The rows are grouped in 3 ways, from coarse to fine. Each group lies inside one group of the grouping before and may be the whole of it. The rows also spread widely along 11 directions, which tell nothing about the answers.
Known rows, each followed by its group in each grouping:
[ 2.89  0.52 -0.91  2.93  0.16  1.94  1.51 -0.14 -0.34 -2.77 -0.80  0.99
  1.79 -3.26 -2.14 -1.06  2.44  2.65  2.01  0.35 -0.60 -1.93  0.32  0.14
 -0.55 -0.50 -1.24  0.44] | J152 pov Masal
[ 0.81 -0.92  0.49 -3.07 -0.20  2.01 -0.56  1.83 -3.04 -1.70  0.11  0.27
 -1.75 -1.82 -0.12  0.56  1.51 -0.55  0.86 -0.60  1.87  2.52 -0.99 -1.19
 -1.85  1.86  0.21  2.82] | J616 ditep Gobe
[-0.07 -1.47  0.56 -0.45  0.30 -3.62 -0.59  2.02  1.62 -0.07  0.03  0.59
  2.46  2.16  0.13 -1.45 -2.45  1.73  0.15 -0.82  0.35 -1.54  2.38  0.22
 -0.52  0.16  0.06 -0.76] | J808 dilu femo
[ 2.23 -2.68  1.47 -0.83 -2.61  0.04 -2.30  1.13  2.10 -1.70  2.93  0.09
  0.07  2.33 -0.76 -1.82  1.95  0.85 -1.20 -0.50  1.38  0.06  1.82 -0.07
 -0.98  1.06 -0.65  1.33] | J152 zud Mak
[-1.47  0.80 -0.28  3.07  2.07  2.50  1.67 -0.45  1.59  2.22  2.02 -1.38
  1.17 -0.06  0.70  1.34 -0.68  0.35 -1.02  0.73 -2.06 -1.37 -0.78 -1.33
  2.20 -1.98  0.32 -1.74] | J616 Kaner nozi
[-1.92 -0.31 -1.02  1.52  0.45  0.79  1.64  1.49  0.30  1.82  1.14 -0.69
  1.67  0.12  1.23  0.58 -2.11  0.33  1.30  0.83 -0.27 -1.79 -0.20 -1.33
  0.81 -0.46  0.38 -0.69] | J616 Kaner Bato
[ 0.47  1.78 -0.30  1.97  2.70 -0.83  0.69  0.18  0.22  0.30 -2.40  0.46
  1.63 -0.32  1.38 -1.21 -0.72  0.09 -0.59 -0.67 -1.05 -1.55  1.38  0.89
  0.43 -0.90 -0.43 -0.78] | J616 Dob Noro
[ 1.35  1.13 -2.85  0.84 -3.86  1.01  2.84 -2.92  2.49  0.57  1.86  1.03
 -1.29 -3.26  0.21 -0.28  1.15  0.53  2.21  1.95 -0.77 -1.69 -0.04  1.14
 -0.08 -0.69 -0.82 -1.99] | J808 dilu Zoto
[ 2.13  1.17 -0.37  2.18  0.47  3.34  0.78  0.17 -0.72  0.05  1.79 -0.92
  0.95 -1.21  1.85 -1.87  1.14  0.65 -0.85  0.98 -1.01 -2.60  1.45 -1.40
  0.22 -1.27  1.00  1.42] | J808 dugo puveb
[ 0.53  0.85  1.31 -2.88  0.46 -0.66 -0.12  4.24 -2.57  1.87 -0.70  0.15
  0.95 -0.22  4.36 -1.19 -2.42 -0.48 -1.36 -2.56  0.18  2.95  3.43 -1.02
  1.14  1.41 -0.06  1.83] | J616 goguf muvu
[-0.61  0.23  0.10 -1.21  4.00 -0.08 -0.40  0.28 -2.44 -2.67 -2.42  0.85
  0.26 -3.54 -3.68  2.62  0.97  1.84  0.15 -1.31  0.51  2.41 -1.73 -0.74
 -0.08 -0.34  0.22  0.70] | J152 pov dokoz
[ 0.68 -0.94  1.54 -2.85 -1.77  3.54 -1.67  3.15 -3.37 -0.23 -1.36  1.36
 -0.88  0.31  1.90 -2.64  1.00 -1.69 -0.23 -0.36  3.14  3.97  3.11 -0.34
 -0.57  3.17  0.39  1.34] | J616 Dob lar
[ 0.17 -1.52 -3.98  1.41 -0.15 -1.23  2.11  1.49 -0.83  1.13 -0.86 -0.03
  1.92 -3.86 -3.48 -2.03 -0.12  4.15 -0.76  0.59  1.25  0.14  3.18 -1.46
  2.72 -0.50  0.91 -1.28] | J808 dilu niv
[-2.18 -1.77 -2.56 -2.60 -0.81 -0.91 -0.66 -0.37 -1.73 -0.28 -1.58  1.34
 -2.04 -1.60 -0.63  1.00 -0.25 -1.61  1.38  1.38  3.94  0.61 -0.94  0.43
 -2.51  1.39  1.46 -0.18] | J616 Dob fonu
[-0.77 -0.99  0.15  0.45 -0.47 -0.39 -1.94 -1.51  0.15 -0.81 -0.74  0.07
 -1.76  1.12 -3.15  0.11  3.40 -0.11 -4.19 -0.02  1.78  2.95 -0.08  1.16
  0.51  1.09 -0.50 -0.82] | J808 livos Lepe
[ 0.67  2.01 -4.41  1.59 -1.40 -2.91  2.61 -3.94  2.10  0.38  1.12  0.25
 -0.93 -2.37  2.71  0.67 -0.93 -0.65  2.49  2.36 -1.42 -6.16 -1.66  1.98
 -2.28 -2.06  0.18 -0.93] | J808 livos Lepe
[ 1.05 -2.34  2.15 -3.34  2.14 -2.05 -4.27 -2.26  2.87 -2.50  2.49  0.13
 -3.01  1.80 -2.18  1.49  2.84 -0.05 -4.20 -0.92  1.12  0.23 -1.60  0.00
 -2.64 -0.86  1.65  0.99] | J808 dugo puveb
[-0.83  0.62  0.00  2.67 -1.59  5.84  1.27  0.97 -2.49 -0.03 -0.58  0.46
  1.40 -1.05 -0.22 -1.10  0.90  0.22  2.02  1.64  0.98  0.42  0.78 -0.56
  0.98  0.79 -0.36 -0.09] | J152 pov dokoz
[-0.45  0.13 -2.18  0.96 -1.53 -4.04  1.34  0.91 -0.06  0.28 -1.89  0.72
  1.98 -0.40 -0.33 -1.02 -1.71  1.05  0.99  0.10  0.58 -1.18  1.39  1.21
 -0.10  0.62 -1.08 -0.66] | J808 dilu Zoto
[ 0.48 -0.08 -0.28  0.09 -0.93  2.89  1.32  0.11  0.57 -0.15  1.80  0.34
 -0.55 -1.54  1.08  0.60  0.64 -0.32  1.84  0.74 -0.38 -0.87 -0.86 -0.69
 -0.51  0.08 -0.13 -0.07] | J616 Kaner Bato
[-0.85 -2.52  3.24  1.84 -1.91  3.17 -2.00  1.64  1.63 -0.45  0.91  0.71
  2.00  4.93 -1.24 -2.04  0.64  0.85 -0.09  0.51  1.80  0.36  1.89  0.23
  0.04  1.38 -0.69 -1.13] | J152 pov Masal
[ 1.04 -0.95  1.47 -1.83  1.18 -1.16 -2.66  0.68  2.49  0.20 -1.95  2.20
  0.97  1.11 -1.26 -2.93  0.43  1.69 -2.37 -2.45  1.08  2.46  4.99  1.97
  1.38 -0.48  0.12 -2.35] | J152 zud Mak
[-0.42  0.63  0.79  1.44  1.63  0.39  0.19  2.30 -1.48  1.38 -2.34  0.31
  1.86  0.23  0.70 -1.28 -0.73  0.39 -1.64 -1.28  0.00  1.21  2.57 -0.05
  1.60  0.51 -0.40 -0.30] | J616 goguf muvu
[ 0.38  2.76  0.54  2.19  0.90  1.49  1.19 -0.78 -0.21 -1.47 -3.10  2.09
  1.88 -0.85  0.82 -1.76  0.08 -0.12  2.28  0.30 -1.14 -1.92  1.32  2.41
 -0.84 -0.33 -0.76 -1.50] | J808 dilu niv
[ 0.28  1.38 -0.23  5.13 -3.65  3.06  3.75  2.65 -0.31  1.21  2.26 -1.01
  4.11  0.68  1.91 -1.96 -1.28  1.38  2.59  1.34 -1.72 -2.25  1.51 -1.37
  2.01  1.01 -2.52  0.09] | J808 dilu femo
[ 3.16  1.89  1.53  2.47 -0.32  4.14 -0.65 -2.35  0.40 -2.49  0.25  0.86
 -0.56  0.10  2.12 -2.76  3.43 -1.20 -0.69  1.04 -1.17 -3.15  1.43  1.25
 -2.02 -0.64  0.32  0.64] | J808 dilu femo
[ 2.21  2.53  0.49  2.96  0.95  2.45  0.55  3.28 -4.30  0.10 -1.32 -1.12
  2.68 -0.12  4.97 -3.18  0.00 -1.41 -1.56 -0.79 -0.69 -0.93  3.00 -1.30
  0.54  0.93 -0.47  3.44] | J616 Dob fonu
[-0.32  2.00  1.05  2.04 -0.06  0.18  0.03  1.72 -1.37  0.69 -2.12  0.31
  1.79  1.97  3.02 -1.49 -0.54 -1.81 -1.05 -1.20 -0.14  0.79  1.64  1.24
  0.64  1.57 -1.99  0.51] | J616 Dob fonu
[-3.40 -1.09  1.15 -0.95  1.25  1.45 -1.89  0.46 -1.33  1.02  2.39 -2.02
 -1.91  2.48  1.44  2.77 -0.24 -2.64 -3.14  0.32  1.12  1.44 -2.56 -2.34
 -0.32  0.48  1.50  1.55] | J616 Kaner Bato

New rows, each followed by its group in each grouping:
[-2.10 -0.45  0.01  1.93 -1.65 -2.51  0.86  0.80  1.74  0.36  0.94 -0.43
  1.95  2.79 -1.23  1.37 -1.25  0.94  0.57  0.35 -0.27  0.00 -1.20  0.56
  0.68  1.18 -2.28 -1.23] | J808 livos Lepe
[ 0.62 -1.74 -0.76  0.46  1.20 -1.01 -1.36 -0.88  0.80 -1.25 -0.34  0.41
 -0.03 -0.23 -2.89 -0.99  1.94  1.55 -1.86  0.45  1.47 -1.36  0.64  0.28
 -0.93 -0.69  1.10 -0.24] | J808 dugo puveb
[ 2.74 -1.49 -1.23 -2.38 -0.41 -1.17 -0.44 -0.01  2.24 -0.91 -0.90  3.06
  0.68 -1.82  0.72 -3.09 -0.93  2.26  3.08  0.00  1.38 -2.89  3.87  1.66
 -2.30 -1.20  1.48 -1.63] | J152 pov Masal
[-0.75  0.79 -0.99 -0.24  0.33  3.06 -0.08 -1.33  0.47  2.93  3.91 -1.78
 -2.04  0.31  5.07  0.63 -0.96 -2.61 -2.06  1.71 -0.22 -2.03 -0.18 -2.13
 -0.06 -1.63  2.66  0.65] | J616 Dob fonu
[ 1.36 -1.08  0.95 -1.64 -0.07 -0.75 -2.26  0.30 -0.21 -1.68 -2.02  1.88
 -1.14  0.67  0.58 -1.97  1.66 -1.26 -1.02 -1.05  1.77  0.38  1.63  1.83
 -2.30  1.32  0.05  0.47] | J616 Kaner Bato
[-0.90  1.35 -2.67  2.07 -2.61  1.34  1.43 -0.69 -0.52  3.12  0.12 -0.16
  0.23 -0.34  3.15 -3.07 -0.86 -0.85 -1.36  1.72  0.48 -1.52  3.26  0.48
  1.57 -0.51  0.89 -1.14] | J808 dilu niv
[-1.42  0.20  0.07  1.82  2.23  1.53  1.11  1.38 -0.48  0.68  0.68 -0.89
  2.07  0.18  1.02  1.03 -1.79  0.18  0.96  0.68 -0.54 -1.65 -0.52 -1.93
  0.36 -0.45  0.63  0.09] | J616 Dob fonu
[ 0.43  2.47  0.15  2.40  0.03 -0.33  0.55 -1.18 -0.45 -1.27 -2.45  0.94
  0.93 -0.18  0.37 -0.87  1.02 -0.62 -0.20 -0.15 -0.98 -0.82  0.37  2.10
 -0.51  0.10 -1.47 -0.42] | J808 dilu Zoto
[-1.75  2.45  1.13  2.38  0.03 -0.19  0.28  0.94 -1.62  0.68 -1.40 -0.52
  0.99  2.14  2.35  0.75  0.10 -2.61 -2.31 -1.17 -0.75  1.98 -0.95  1.22
  0.90  1.51 -2.81  0.72] | J616 Kaner nozi
[-0.31  0.64 -0.12  0.08  0.20 -2.79 -0.59  0.98  0.78  2.06 -0.12 -0.51
  0.38  1.72  1.94 -0.38 -0.67 -0.75 -3.87 -1.92 -0.03  1.86  1.49  0.46
  1.75  0.57 -1.25 -0.04] | J616 Dob fonu
[-0.18  1.07 -1.07  2.47 -1.37  3.26  2.82  0.53  0.03  1.21  0.62  0.16
  0.84 -2.08 -0.22  0.12  0.96  0.58  0.88  0.62 -0.73  1.07 -0.05 -0.19
  2.03  0.38 -1.81 -1.34] | J616 Kaner nozi
[-0.86  1.70  3.43  1.92  0.76  1.87 -0.45  1.83 -1.15 -0.76  0.33 -0.96
  1.85  2.97  0.60  0.65  0.46 -0.40 -1.70 -1.12 -1.36  2.37 -0.43 -0.63
  1.32  1.39 -2.02  0.84] | J808 livos Lepe
[-2.59 -1.41 -1.50 -1.71 -2.57  1.46 -1.16  0.58 -1.55  2.54 -0.82  0.89
 -2.01  1.00  2.14 -1.85 -0.37 -2.48 -1.05  1.04  3.72  1.88  2.27  0.66
 -0.05  1.57  1.58 -0.86] | J616 Kaner Bato
[-1.27  0.62  0.06  4.23 -0.47  4.09  0.93  0.90 -0.62  2.30  1.99 -1.98
  1.28  1.77  1.88 -0.50  0.21 -1.08 -2.02  1.39 -0.20 -0.62  0.39 -2.11
  2.08  0.16 -0.24  0.24] | J616 Dob fonu
[-2.28  2.43 -0.62 -2.65  1.85 -1.86  0.61  2.82 -3.46  1.49 -3.29  0.94
  0.73 -1.24  3.65  0.98 -3.69 -1.56  1.16 -1.61  0.60  2.66  0.71  0.05
  0.21  1.29 -0.34  0.47] | J616 Dob lar
[-0.31  1.10 -1.39  0.79  1.36 -2.77  1.29  1.48  0.18 -0.10 -0.59  0.07
  3.04 -1.36  0.33  0.56 -2.39  1.76  1.90 -0.92 -0.97 -1.72  0.46  0.02
  0.27 -1.01 -0.88  0.27] | J152 zud Mak
[-0.79  2.00  0.22  1.24  0.68  0.43  1.23  1.02  0.02  2.33  0.71 -0.92
  0.81  0.13  2.59  0.55 -0.80 -0.79 -2.44 -1.27 -1.57  1.77  0.24 -0.36
  2.45 -0.16 -1.38 -0.25] | J616 Kaner nozi
[ 1.28 -3.41  3.00  1.25  1.41 -0.33 -3.16 -0.53  3.42 -3.05 -0.72  1.35
 -0.12  2.92 -5.78 -0.62  4.22  1.60 -2.58 -0.65  1.41  0.95  0.00  1.06
 -0.99  1.07 -1.08 -1.70] | J616 Dob lar
[-1.65 -1.92  0.33 -2.43  2.20  1.11 -1.74  0.35 -0.48  0.06  0.34  0.15
 -1.30 -0.01 -0.71  1.30 -0.22 -0.45 -0.92  0.35  2.24  1.23 -0.30 -1.54
 -0.79  0.07  2.51 -0.23] | J616 Dob fonu
[-0.41  0.46  0.98 -0.82  1.32  0.08  0.56  2.27 -0.16  2.15  1.01 -0.62
  0.67 -0.23  1.40  0.71 -1.33  0.67 -2.02 -1.72 -0.91  2.28  1.27 -1.63
  2.26  0.04 -0.14  0.16] | J616 goguf muvu
[ 0.39 -1.60  0.35  1.82  0.61  1.69 -1.20 -0.85 -1.50 -3.81 -2.97  1.32
 -0.68 -0.25 -4.38 -0.31  4.09 -0.25  1.02  0.84  2.46 -0.53 -1.80  1.54
 -3.21  1.60 -0.81  0.61] | J616 ditep Gobe
[ 1.45  1.60 -0.41  0.46  0.42  0.81  1.92  2.06 -0.61  0.34 -1.63  1.23
  1.94 -2.07  1.64 -1.77 -0.99  0.83  1.92 -0.84 -0.66  0.07  2.35  0.13
  0.82  0.36 -1.12 -0.34] | J616 Dob Noro
[ 2.62  1.21  2.33  0.42 -1.18  2.52 -0.74  0.07  0.65 -1.44 -1.25  2.07
 -0.11  1.25  2.63 -3.03  1.90 -1.69  0.58 -0.44 -0.05 -0.36  2.24  2.10
 -1.53  1.45 -1.34  0.11] | J616 Dob Noro
[ 0.07 -0.37 -0.03  0.76 -2.74  2.12  0.63  0.04  1.57  0.56  0.42  1.66
  0.94  0.24  0.29 -1.68 -0.21  0.85  2.18  0.71  0.72 -0.51  1.81  1.20
  0.23  0.22 -0.85 -1.86] | J152 pov dokoz
[ 0.17  0.49  2.37  1.09 -0.10  3.72 -1.31  0.49 -0.11  1.08 -0.12  0.53
 -0.16  2.38  2.73 -2.14  0.84 -1.85 -2.05 -0.04  0.31  0.21  2.51  0.55
  0.05  0.67  0.54 -0.32] | J616 goguf muvu
[ 1.34  1.98 -0.88 -1.57  1.72 -1.84  0.98 -2.11  1.61 -1.41 -0.94  1.75
 -0.65 -3.34 -0.27  1.43  0.26  1.16  1.55 -0.79 -1.68 -0.28 -0.69  1.62
 -0.85 -1.34 -0.38 -1.59] | J808 livos Lepe
[ 0.79  0.32  1.35  0.14 -0.50  3.23  0.08  0.79 -1.73 -1.44 -0.83  1.23
 -0.27 -0.75  1.03 -0.59  1.33 -1.11  1.51  0.41  0.73 -0.10  0.33  0.32
 -1.85  1.37 -0.17  0.95] | J616 goguf muvu
[ 0.71 -1.26  3.16 -1.21  1.30  1.14 -4.63 -0.45 -1.87 -3.74 -0.88  0.43
 -2.56  3.18  0.66 -0.10  3.34 -3.61 -2.85 -0.07  2.38 -0.04 -1.37  0.56
 -4.46  1.89  0.96  2.99] | J616 Dob lar
[-2.18  3.61  0.33  0.79  1.35 -0.23  0.31  0.61 -3.29  0.27 -2.93  0.07
  1.10  0.64  3.16  0.68 -1.54 -2.05 -0.40 -0.61 -0.63  1.28 -0.21  1.09
  0.21  0.78 -0.86  0.70] | J808 livos Lepe
[ 0.00  0.81  1.49 -0.32  1.85  0.16 -1.52  0.05 -1.48 -1.10  0.02 -0.51
 -0.27  0.66  0.93 -0.03  0.77 -0.73 -3.27 -0.86 -0.19  0.62  0.18 -0.77
 -0.33 -0.06  0.84  1.76] | J808 dilu niv
[-4.17 -0.25 -1.10 -3.73 -1.94 -2.54  0.19  1.56 -1.49  1.40 -0.64  1.37
  0.06  0.47  2.54  1.97 -4.73 -1.37  3.54  0.20  2.34  1.10 -0.91  0.70
 -1.39  1.24  0.15 -0.13] | J152 pov dokoz
[-3.29  0.35 -0.07 -0.18 -3.93  1.32  0.49  2.93 -2.05  3.09 -0.56  0.21
  0.29  2.38  2.65 -0.60 -1.78 -2.20  0.06  0.26  2.29  3.97  1.25  0.19
  1.64  3.47 -1.87 -0.37] | J616 Dob lar
[ 2.02  0.76 -0.76  1.41  0.02 -0.31  1.79  2.03 -0.64 -0.95 -2.36  1.56
  3.17 -2.42 -0.98 -3.09 -0.09  2.95  1.26 -0.78 -0.51 -0.33  3.69  0.55
  1.13  0.31 -0.95 -0.71] | J808 dilu niv
[ 1.38 -0.54  0.86  0.20  1.85  0.91 -0.85 -0.59  0.47 -2.03 -0.26  0.45
 -0.94 -1.26 -2.55  0.78  3.04  0.58 -1.47 -0.52  0.18  1.12 -1.01 -0.44
 -0.46  0.37 -0.43  0.06] | J616 Dob lar
[-2.77 -0.25 -1.26  1.22  1.80 -1.66 -1.14 -0.60 -1.68  1.18 -1.02 -1.38
 -0.32  0.74 -0.97  0.02 -0.01 -0.33 -4.90  0.35  1.43  0.69  0.52 -0.73
  1.17 -0.50  1.64  0.08] | J808 dilu niv
[-0.38  3.06 -0.81  2.42  0.59  2.15  2.32 -1.51  1.77  2.33  1.23 -0.32
  0.31 -0.98  3.13  0.83 -0.80 -0.93  0.39  0.48 -2.46 -1.65 -0.50  0.18
  1.47 -1.34 -0.72 -1.54] | J616 Dob fonu
[ 0.61  1.31 -0.53  2.21  1.08  1.47  2.23  0.38  0.10 -1.20 -0.92  0.97
  1.75 -1.95  0.23  0.34 -0.25  0.60  3.86  0.91 -1.15 -2.73 -0.95  0.20
 -1.11 -0.15 -1.01 -0.53] | J616 Dob lar
[-1.88 -2.35 -0.68 -3.11 -1.47 -1.77 -0.68  1.88 -0.34  0.83  0.71  0.71
  0.05  0.19 -0.29  0.70 -2.24  0.95  0.94 -0.14  2.53  1.59  0.54 -0.65
 -0.16  0.81  0.64 -0.04] | J152 pov dokoz
[ 0.22 -0.46  0.16 -2.63  0.39  2.35 -0.97 -0.66  0.73 -0.65  2.78  0.00
 -1.63 -1.86 -0.29  1.53  1.09  0.51 -0.25  0.00  0.45  1.36 -0.38 -1.43
 -0.18 -0.90  1.32  0.42] | J152 zud Mak
[ 1.67 -0.10  1.38  0.55  1.49  0.57 -1.32  1.60 -0.64 -0.61 -1.93  1.02
  1.87  0.80  0.32 -4.01  0.52  1.13 -2.48 -1.19  0.45  0.17  4.75  0.40
  0.62  0.01  0.89 -0.17] | J808 dilu niv
[-0.97  0.15  0.63 -1.56  0.64 -2.42 -1.21 -1.15  3.34  0.17  1.24  0.55
 -0.50  0.83 -1.12  2.03 -0.20  0.67 -1.36 -1.59 -0.44  1.68 -0.77  1.11
  0.60 -0.73 -1.08 -1.43] | J152 zud Mak
[-1.02  0.78 -2.39  1.64 -1.97  0.47  1.31 -2.14  0.16  0.21  0.50 -0.04
 -0.87 -0.86  0.17  0.63  0.74 -0.54  0.78  2.03  0.33 -1.38 -1.25  0.96
 -0.54  0.02 -0.24 -1.07] | J808 livos Lepe
[ 1.82  0.72  2.23  0.88  2.32 -0.18 -2.67 -0.99 -0.36 -1.82 -2.37  0.79
 -1.17  1.35  0.36 -1.31  3.22 -1.60 -4.36 -1.73  0.06  0.14  1.03  1.78
 -1.45  0.34 -0.27  1.06] | J616 goguf muvu
[-0.85  2.11  3.13  4.11  2.16  1.57 -0.75 -0.41  0.22  0.13  1.17 -1.81
  0.85  3.95  2.85  1.21  0.47 -2.50 -3.26 -0.36 -2.36 -2.11 -1.90 -0.33
 -0.41 -0.31 -1.07  1.54] | J616 goguf muvu
[ 0.70 -1.28  1.15 -0.04  1.57  0.77 -2.22 -0.42  0.03 -1.00  0.49 -0.35
 -0.15  1.26 -0.45 -1.26  1.02  0.16 -2.55  0.53  0.81 -1.23  1.61 -0.89
 -0.98 -0.87  2.41  0.37] | J808 dilu Zoto
